The rows of a group lie close to one hidden flat surface of 10 dimensions, which may be shifted away from zero. Surfaces can cross.
(in the rows, 128 means zero)
Some rows, each with its group after it:
[136 161 173 119 144 120 168 131 128 123 118 138 174 122 102 115 127 141
 120 139 169 114 165 123 111] : q_369
[109 129 132 167 132 150 181 119 127 102  96 127 151 170 103 115 128 154
 114 105 175  94  95 114 128] : q_601
[126 151 137 159  87 124 139 126 142 125 110 121 153 124 123 119 102 126
 110  94 142 143 115 143 123] : q_507
[105 105 144 162 146 185 111  96 111 166 133 115 133  82  61 120  99  95
 109 134  84 123 109 192  87] : q_492
[156 117  81 162  94 127 152 130 124 110 104 128  94 114 142 146 123 131
 114 116 119 165  75 151 107] : q_301
[104 123 151 142 117 141 154  90 135  64 101 139 140 100  98 102 102 133
 120  97 176  72  96 109  95] : q_369
[ 88 105 127  67  85 110  82  98 155 121 125 150  86  99 150 113 109 165
 107 100 233  97  98 101 165] : q_507
[123 113 122 126 115 126  94 142 118 139 139 109 117 129 113 123 101  94
 127 130 109 111 133 120 150] : q_507
[135 154 148 144 150 130 165 141 124 167 135 113 187 127 123 145 105  96
 146 147 102 130 141 126 132] : q_369
[138 108 105 142  78 112 117 111 145 129 112  96  88 153 103 177 124  84
 127 149 131 190 174 126 107] : q_301
[115 113 105 148 146 120 103 139 169 152 145 137 128 135 110  90  86 128
 137 157 130  93 145  82 159] : q_301
[116  99 113 118 109 114  86 134 125 101 119 122  81 124 135 113 106 153
 117 130 118 129 100 123 127] : q_301
[129  94 130  89 102 125  46 133 138 129 136 109  57 109 131 147 124 106
 117 134 100 128 166 113 143] : q_507
[ 94 116 102 162 130  96 136 120 206 130 119 169 111 125 163  82  98 225
 132 154 157 163  96 103 127] : q_929
[177 166 131 144 113 120 179 119 127 183 146 113 178 113 119 176 126  52
 147 127 116 162 172 155 118] : q_301
[146 111 102 187 146 190 185 139 136 198 117 140 128 120  80 114  96 148
 103 152 147  75  91 131 147] : q_301
[146 147 134 129 117 125 128 112 121 129 151 136 132  92 115 122 138 112
 131 118 135 160 156 154  88] : q_601
[157 176 103 174 106  91  79 189 111  98 107 161  94  85 119 109  99  97
 103  82 216 118 125 132 103] : q_507
[ 92  96 114 133  83 105 148 133 108 131 103  82 170 209  88  99  58 122
 124 150 167 109 123  95 175] : q_492
[113 106 123 150 120 156 140  81 139 182 149 105 164 175  77 145 103  84
 140 146 131 131 175 127 152] : q_601
[154 170 160 119 117 101  87 168 117  91 126 132 125  87 148 143 135  95
 115  84 110 129 142 141 106] : q_601
[145  91  84 130 139 148 162 100 137 154 145 132 126 162 122 120 147 125
 154 143 114  90 120  99 167] : q_369
[173 149  73 152 131  94 181 141 161  72 120 181  90 151 179 124 181 179
 147 120 160 139 111  87 125] : q_492
[136 165 139 118 114 118 151 143 125 132 122 149 151 129 141 122 135 156
 112  94 198 114 122 128 139] : q_929
[ 87 142 161  80 140 113 122 140  76 163 143 116 185 138 143 122 109 144
 127 144 158 152 112 175 146] : q_369
[111 126 131 137 111 134 151 100 162 166 132 120 149 121 148 140 116 123
 131 121 123 143 120 122 142] : q_929
[152  94  71 151 155 164 111 160 108 120 127 131  70 164 126 126 157 116
 126 133 122  71  86  92 167] : q_507
[139 153 169  69 135 143 128 125  97 170 164 130 179 126 118 105 158 135
 124  91 142  97 157 162 152] : q_929
[ 99 113 124 130 134 128 124 125 133 155 132 118 144 159 108 122 111 134
 140 159 160 136 152 119 136] : q_369
[138 160 115 156  80  81 142 100 207 106 113 158 117 112 168 139 114 133
 144 101 183 157 143  91 122] : q_601
[ 67  76 108 156 107 136 156  52 150  89  92 112 137 153  90 152  92  67
 146 143 221 103  98  84 129] : q_507
[134 148 126 120 126 117  82 190  98 122 116 148 109 118 117  95 113 152
  87 103 202  91 113 137 142] : q_507
[116  92 114 151 143 135 146 166 101 105  95 102 127 144 130 143 105 123
 125 161  63 122  72 120 119] : q_601
[126 118 116 118 153 127 118 157 120 167 147 144 129 107 112  65  89 176
 124 151 141  93 106 130 156] : q_301
[111  96 128 101 117 144 102 100 119 151 147 114 123 148 107 125 133 112
 120 125 145 117 155 133 149] : q_369
[152 136 140 123 142 130 191 138 140 118 109 157 138 123 133 122 137 168
 128 139 143  97 109 112 129] : q_369
[157 114 113 122 114 102 149  93 129 104 139 121 125 116 117 140 135  73
 161 143 105 151 165 123  98] : q_601
[138  94  53 155 151 121 176 145 101 123 120 119 128 194 134 121 127 124
 157 164 135 129  72 105 165] : q_492
[ 77 136 164 159 122 141  91 176 115 142 105  98 155 165  87  97  74 155
  84 129 120 132 129 136 141] : q_601
[146 138 103 105 114 101 132 118 130 136 161 140 140  83 182  97 119 112
 150 108  86 138  79 157 141] : q_369
[ 96 147 118 202 133 152  83 121 151 163 130 141 123 134  78  99 101 124
 117 126 167 156 154 155 104] : q_601
[155 135 101 144 138 169 172 107 107 130 131 146 136 140 102 125 174 117
 129  99 179  99 112 158 123] : q_492
[135 138 168  96 155  75 223 155 112  53  88 156 173 154 124 100 132 215
 145 167 188 117 126  91  85] : q_369
[117 144 136 142  88 139 183  94 166 160 107 142 155 117 165 169 127 136
 127  97 161 144  97 124 154] : q_929
[103 104 131 143 118 163 209 111 120 117  93 102 162 168 137 155 114 141
 122 119  99 109  60 117 153] : q_507
[162 166 134  72  90  71 147 149 103 135 146 130 167 140 154 112 126 140
 128 104 193 132 149 141 151] : q_492
[144 149 149 193 166 186 108 172 139 168 108 128 109 137  52 146 131 108
  98 134 180  84 186 121 133] : q_929
[ 89 112 125 161 132 112 115 108 163 107 119 137 137 117  94  75  67 133
 138 134 145  92 116 103 128] : q_369
[134 125 159 143 116 145 107 167 123 149 107  99 113 123 121 176 119 127
 100 144  80 150 157 144 124] : q_301
[168 140 129 136 131 119 145 142 125  95 112 137 104  93 155 155 155 136
 138 126  73 144 106 140  95] : q_507
[120 105  96 167 117 156 159 130 118 125  98 120 111 157 128 142 122 154
 116 130 122 138  71 136 132] : q_301
[ 99  97 136 120 110 162 157  98 114 149 111 131 133 156  87 132 120 144
 113 122 205 104 116 134 143] : q_492
[139 170 109 143 114 135  75 156 117 172 167 146 129 157 110  55 120 127
 108  74 188  88 162 138 171] : q_507
[142 135 100 193 138 141 141 164 170 109  94 137  92 136 144 141 125 173
 113 138 100 146 108 105 119] : q_929
[107 126 159 125  48  74 151 126 182 108  67 124 133  82 161 144  60 162
 116 122 151 164 108 116 105] : q_492
[116  81  88 106 129  80 123 175  96 147 127  92 129 139 147 109  58 148
 135 213  89 164  71 131 152] : q_492
[118 141 127 151 123 129 145  94 152 135 145 133 170 147 108 102 109  96
 147 116 151 122 160 111 136] : q_492
[103 138 183 134  88 132 102 156 124 134 100 102 142 152  95 121  88 160
  88 113 128 134 158 137 126] : q_601
[146 102 120 100 122 137 151 102 134 111 121 134  99 136 118 146 160 147
 132 140 159 116 140 110 122] : q_601
[107 145 166 113 126 123 100 147 135  85 102 118  97 151 161 166 167 152
 106 109 119 149 143 120 116] : q_301
[110 102 163  81 101 123  69 103 144 173 165 108 108 128 105 120 121 154
 122 136  97 152 189 144 145] : q_929
[119 150 164 120 133 160 188 143 134 169 103 145 155  98 165 164 137 176
 108 111 137 115  92 146 144] : q_929
[101  54 128  79 139 153 130 120 116 107 117 118  88 159 129 127 154 192
 128 182 120  89  93 105 150] : q_507
[128  80 133  92 125 149 133  81 122 204 165 115 128 139  84 135 127 127
 144 177 122 146 179 149 142] : q_601
[141 152 138 146 112 132 126 116 168 130 116 150 104  98 118 147 142 139
 107 111 184 134 160 131 105] : q_369
[123 121  86 132 111  95 107 117 118 100 137 152 106 125 142  70 106 153
 127 119 148 152 100 155 115] : q_301
[126 129 168 107 139 168 143  85 123 189 151 113 175 109 120 169 144  74
 139 105 117 102 144 149 154] : q_492
[131 123 120 144 114 146 146 137 131 118 101 126 110 153  92 148 122 115
 112 116 186  95 141 106 132] : q_929
[150 120 121  93 137 147 138 118 107  96 143 151 106 155 116  86 183 182
 119  95 133  92 117 131 134] : q_929
[129 150 126 177 108 132  96 144 145 136 112 139  92 110 117 123 110 163
  96 116 130 174 136 161  92] : q_301
[128  76 110 135 192 171  99 129 109 137 163 101 111 177  78  77 140 136
 133 171   4  89 141 125 150] : q_929
[125 145 143 114 118 127 165 102 136 163 147 118 180 119 140 135 124  95
 154 109 119 126 136 124 147] : q_492

New rows. What belongs after each?
[169 101 117 120  98 136 161 140 123 133 101 115 101  99 143 185 134 115
 113 143 103 121 108 124 134] : q_301
[ 98 118 112 122 117 163 139 105 121 115 111 133 107 138 139 144 151 139
 110 101 179 115  90 134 131] : q_369
[121 138 113 133 121 120 109 137 141 155 115 141 106 106 147 147 128 152
 116 131 160 159 121 149 120] : q_369
[146 137  92 113 165 137 141 114 112 141 154 180 113 104 131  99 169 153
 142 143 175 114  99 146 106] : q_601
[120 134 120 160 154 162 102 127 106 162 151 131 143 121 107 124 130  78
 131 116 121 125 140 153 131] : q_601
[140 100 112 110 128 120 111 144 138 142 131 137  98 129 108 106 118 171
 118 162 152 125 137 113 134] : q_301
[ 93 114 137 149 154 126 107 178  99 137 104 125 127 146  97  74  73 207
  95 174 120 155  92 164 100] : q_601
[125 130 122 137 131 127 119 130 138 145 135 120 131 131 138 139 125 110
 133 134 131 119 134 119 146] : q_601
[123 147 117 172 156 166 117 106 163 185 163 140 139 158 114 115 139 126
 137 120  98 126 170 136 146] : q_929
[132 128 121 122 143 138 119 120 110 129 142 136 123 131 124 136 157 103
 136 123 139  98 135 115 138] : q_601
[158 133 116 134  97 103  83 121 132 168 160 119 115  84 111 120  90  84
 127 132 113 167 177 150 114] : q_301
[173 134 121 135 150 186 141 143 109 143 146 123 113 167 121 115 186 168
 114 103  63 108 134 148 148] : q_507
[ 79 163 129 170 129 123  80 136 158 146 125 136 140 142 101  88  91 132
 118 108 197 131 154 124 129] : q_601
[135  85  71 164 108 152 169 146 116 120  78 116  79 140 129 146 110 157
  97 154 105 137  44 137 117] : q_301
[126 124 121 123 117 108 137 140 139 120 121 118 133 128 135 126 105 116
 141 136 110 138 132 104 139] : q_601
[125 142 146 143 125 131 161 123 129 134 110 116 155 120 122 158 115 105
 129 134 125 129 125 127 129] : q_369
[119 105  62 157 111 105 155 139 129 124 117  99 130 139 181 157  88  97
 158 163  55 178  65 112 142] : q_369
[101 143 134 179 128 149 107 177 146 138  92  98 132 140 150 173  95  95
 113 114  91 113 105 111 160] : q_601
[113 141 125 138  97  94 125 120 170 130 135 115 157 145 153 133  87  82
 147 115 142 134 159  87 156] : q_601
[ 98 105 129 124 121 102 127 123 137  89  97 130 111 147 115 112 112 164
 129 164 174 147 126 107 106] : q_369
[119 149 161 178  78 143 194 160 160 122  61 115 151 131 182 183 104 157
  93  84 117 126  66 119 140] : q_601
[144 109 130  98 158 180 177  80  66 163 160 111 169 153  71 144 176  94
 140 132 119  95 142 181 130] : q_601
[151 128 109 140 114 105 134 138 156 128 129 132 104  84 153 133 102 112
 135 138 112 126 115  98 137] : q_301
[125 139 141 151 129 119  74 155 109 129 125 119 116 118 104 125 108 110
 106 125 112 149 149 151 110] : q_601
[143 131 132 105 120 113 109 132 116 157 155 129 137 120 119 108 107 119
 135 134 140 139 154 148 131] : q_301
[112 145 190  98 156 154 161 139  99 149 116 137 173 142 104 129 154 170
 111 126 200  84 133 147 135] : q_369
[101  97 129 165 136 139 164 117 159  97  95 128 125 151 115 116 111 179
 118 149 108 102 102  83 122] : q_492
[111 145 106 175 152 164 108 123 129 162 142 148 137 143 101 127 140  94
 129 101 183 106 136 138 136] : q_601
[ 90 108 148 147 127 164 103 161 139 185 104  92 124 157 113 159  88 145
  95 154 110 135 125 125 169] : q_601
[149 147 107 118 156  93  89 118 117 119 177 154 135 109 122  82 130  82
 170 141 139 128 158 130 117] : q_601
[113  90 126 117 122 137 101 113 135 150 134 107 107 160  82 141 117 125
 127 172 126 139 177 116 133] : q_601
[110  87  73 114  54  67 113 122 159 164 103 115  72  75 177 182  63 108
 132 172 153 224 110 133 112] : q_492
[ 99  71 117  56 149 129 107 125 116 131 143 136 103 125 149 104 142 171
 137 151 135  71  81 100 185] : q_507
[179 176 173  83 130  95 147 122 124 133 165 150 174  67 135 101 127 120
 142  95 119 115 168 143 107] : q_369
[125  98 110 145 150 162 165  90 102 136 138 126 141 155  58  94 134 137
 138 164 148 131 127 160 100] : q_601
[135 147 124 144  96  82 143 100 159  79 107 151 121  99 136 137 132 115
 140 114 177 173 142 114  76] : q_369
[168 134 141  96  89  68 165 113 126  80 125 128 138 108 152 158 145 108
 148 135 121 184 164 122  83] : q_369
[137  85 109 107  81 129 107 149 104 118 107  99  62 125 126 162 125 128
  91 138  96 157 117 146 118] : q_301
[133 107  84 124 113 114 159 106 148 103 109 146  89 163 112 122 154 172
 132 153 226 141 144 101 119] : q_301
[139 153 116 164 110 143 139 111 157 137 124 147 125 123 131 142 148 133
 122  96 157 131 141 127 126] : q_929
[127 157 114 155 128 103  89 138 151 153 138 134 128  99 148 129 103  96
 138 122 124 144 138 118 134] : q_601
[132 116 131 129  97 144 167  96 144 119 121 105 142 150 126 174 129  82
 136 125 116 124 144 105 149] : q_601
[145 135 147 124 125 115 191 110 111  97 110 110 172 132 135 165 127  91
 147 131 109 117 109 115 115] : q_369
[122 153 164 150 128 158  85 152 162 126 107 143  94 106 131 147 142 153
  85 101 111 124 142 134 117] : q_301
[154 132 122 126 127 128  96 140 124 123 144 141 101 108 132 129 150  95
 128 109 131 112 144 131 125] : q_507
[138  86 141 116  83 107 126 101 129  44  98  94  90 127 107 154 108 101
 128 141  85 127 138  93  96] : q_369
[137 146 140 121 103  98 140 124 147 103 117 132 135 122 153 126 121 130
 130 111 142 128 139 102 128] : q_601
[ 96 149 188  52  71 114 100 126 125 157 129 138 145 101 148 101 111 183
  85  67 206 100 112 158 154] : q_507
[100  98 164  54  95  29 161 128  75  17  95 106 165 132 137  99  86 166
 148 163 116 163  94 122  70] : q_369
[121 104 116 148 100 134 125  86 151 113 116 116 113 134  95 148 126  83
 133 117 149 129 159 112 117] : q_369
[130 129 132 106 118  95  88 148 124 118 135 109 124 115 143 132 111 119
 127 139 101 151 144 126 133] : q_301
[127 165 128 153 146 121 154 152  97 147 144 113 201 127 160 107  96 100
 150 112  74 154  85 171 129] : q_301
[145 128 117 128 120 114 118 132 111 151 142 126 119 121 120 115 102 124
 128 136 110 153 123 157 118] : q_301
[147 136 135 109 105 123 142 121 110 135 134 142 127 126 113 127 140 138
 117 107 179 125 144 152 123] : q_492
[135 105  60 141  82 113 174 151  78 129  97 104 125 177 116 128  91 113
 120 127 206 144  77 136 147] : q_492
[101  88 125  77 121 132 161  99 155 202 146  97 170 174 149 163 106 105
 159 167 116  99 143  81 230] : q_601
[133 127 114  90 123 108 171 118 156 191 145 137 155 103 196 154 119 132
 159 157 114 145 109 117 177] : q_601
[141 116 133 110  96 161 120 117 100 106 105 117  88 126 149 185 179 116
  93  83 127 123 103 155 121] : q_301
[138  92 189  33 113 140 132  91  84 133 146 119 132  87  87 142 145 106
 117 124 136  74 141 156 124] : q_929
[174  98 105  52  96 103 109 118  99 129 161 123  98  88 147 126 135  93
 131 121 139  92 120 131 151] : q_301
[157 114 104 141 116 127 169 132 131 145 123 117 116 137 118 157 119 109
 129 148 139 139 128 127 130] : q_301
[174  84 100  74  85 113 125 135  98 164 139 139  70 106  85 109 126 168
  99 163 175 127 136 165 126] : q_301
[133 148 146 106  99  97 157 125 144 108 124 131 151 133 149 121 128 143
 130 102 159 117 129 107 147] : q_601
[134 111 144 123  54 105 165 117 164  95  75 100 117 137 140 171 112 130
 112 121 108 152 149  98 125] : q_601
[109 129  76 247 101 139 185  96 165 117  89 108 149 152 102 133  71  97
 141 144 112 185  91 127  88] : q_601
[150 128 140 142 101 116  96 147 142 159 112 127  81 102 101 140 114 149
  90 142 138 171 178 158 102] : q_301
[175  83 108  80 112 119 150 143 112 165 123 137  78 122  93 134 131 166
 109 184 179 112 151 128 138] : q_301
[140 104  88 103 142 121  85 125 126 122 156 128  86  93 154 128 140  91
 139 123 124 103 119 105 146] : q_507
[112 124 114 152 125 135  81 150 154 171 130 106 107 124 147 172 102  76
 125 141 107 137 153 111 165] : q_601
[116 151 145 136 108 112  84 143 157 140 134 114 150 124 146 148 105  78
 132  96 147 115 169 102 161] : q_601
[138 117 124 143 114 112 127 146 133 163 113 138  86 134  77 117 103 195
 101 182 169 176 168 149  94] : q_301
[144  94  75 118  81 120 101 108 111 114 137 119  86 123 130 118 118  95
 128 110 127 141  99 143 128] : q_301
[130 128 129 147 120 131 162 136 132 109  87 118 122 151 132 173 144 147
 126 142 134 162 123 129 111] : q_301
[133 109  87 124 158 121 141 149 125 107 137 149 115 138 155  76 126 188
 132 149 114 107  64 113 153] : q_507
[124  96 130 113 109 138 190 123 121 169 117  97 154 133 146 167  97 131
 139 162  72 135  89 120 168] : q_601
[111 124 163 108 110 129  92 149 124 108 108 102 101 151 139 171 151 129
 118 127  99 139 159 112 136] : q_301
[137 130 145 117 139 131 101 144 155 133 124 154  99 112 135 116 141 155
 111 124 153  88 147 108 147] : q_301
[136 117 130  99 120 119 119 152  98 119 128 119 124 157 108 111 126 151
 111 139 143 120 142 134 141] : q_492
[138 163  96 195 108 126 118 149 138 151 152 121 153 175 101  69  89 112
 123  96 106 146 156 134 144] : q_507
[121 140 110 110 129 145 110  95 128 202 183 133 144 143 120 124 139  93
 143 126 165 132 166 153 156] : q_369
[110  92 137 108 129 126 115 132 118 152 126 110 112 137  95 117 106 165
 114 178 106 156 143 153 113] : q_601
[141 106 158 122 104 176 155 105 106 132 110 112 107 129  72 159 158 138
  94 121 121 141 158 168  85] : q_601
[113 142 128 114 137 117 146 126 132 134 131 158 141 136 130  94 136 179
 128 121 198 105 114 127 144] : q_601
[150 101 114 121 160 179 137 143 105 177 114 137  70  95 140 201 185 134
 115 151 114 115  91 156 125] : q_601
[118  57 107 102 152 181 102 111 110 140 135 106  84 191  76 143 167 107
 120 173 122  74 152 100 167] : q_507
[128 119 129 138 100 146 184 106 147 146 119 116 160 140 131 155 105 116
 139 128 111 137 116 125 137] : q_601
[138 129 104 144 118 116 142 139 135 131 130 116 132 123 147 140 106 105
 140 146  98 138 119 110 134] : q_301
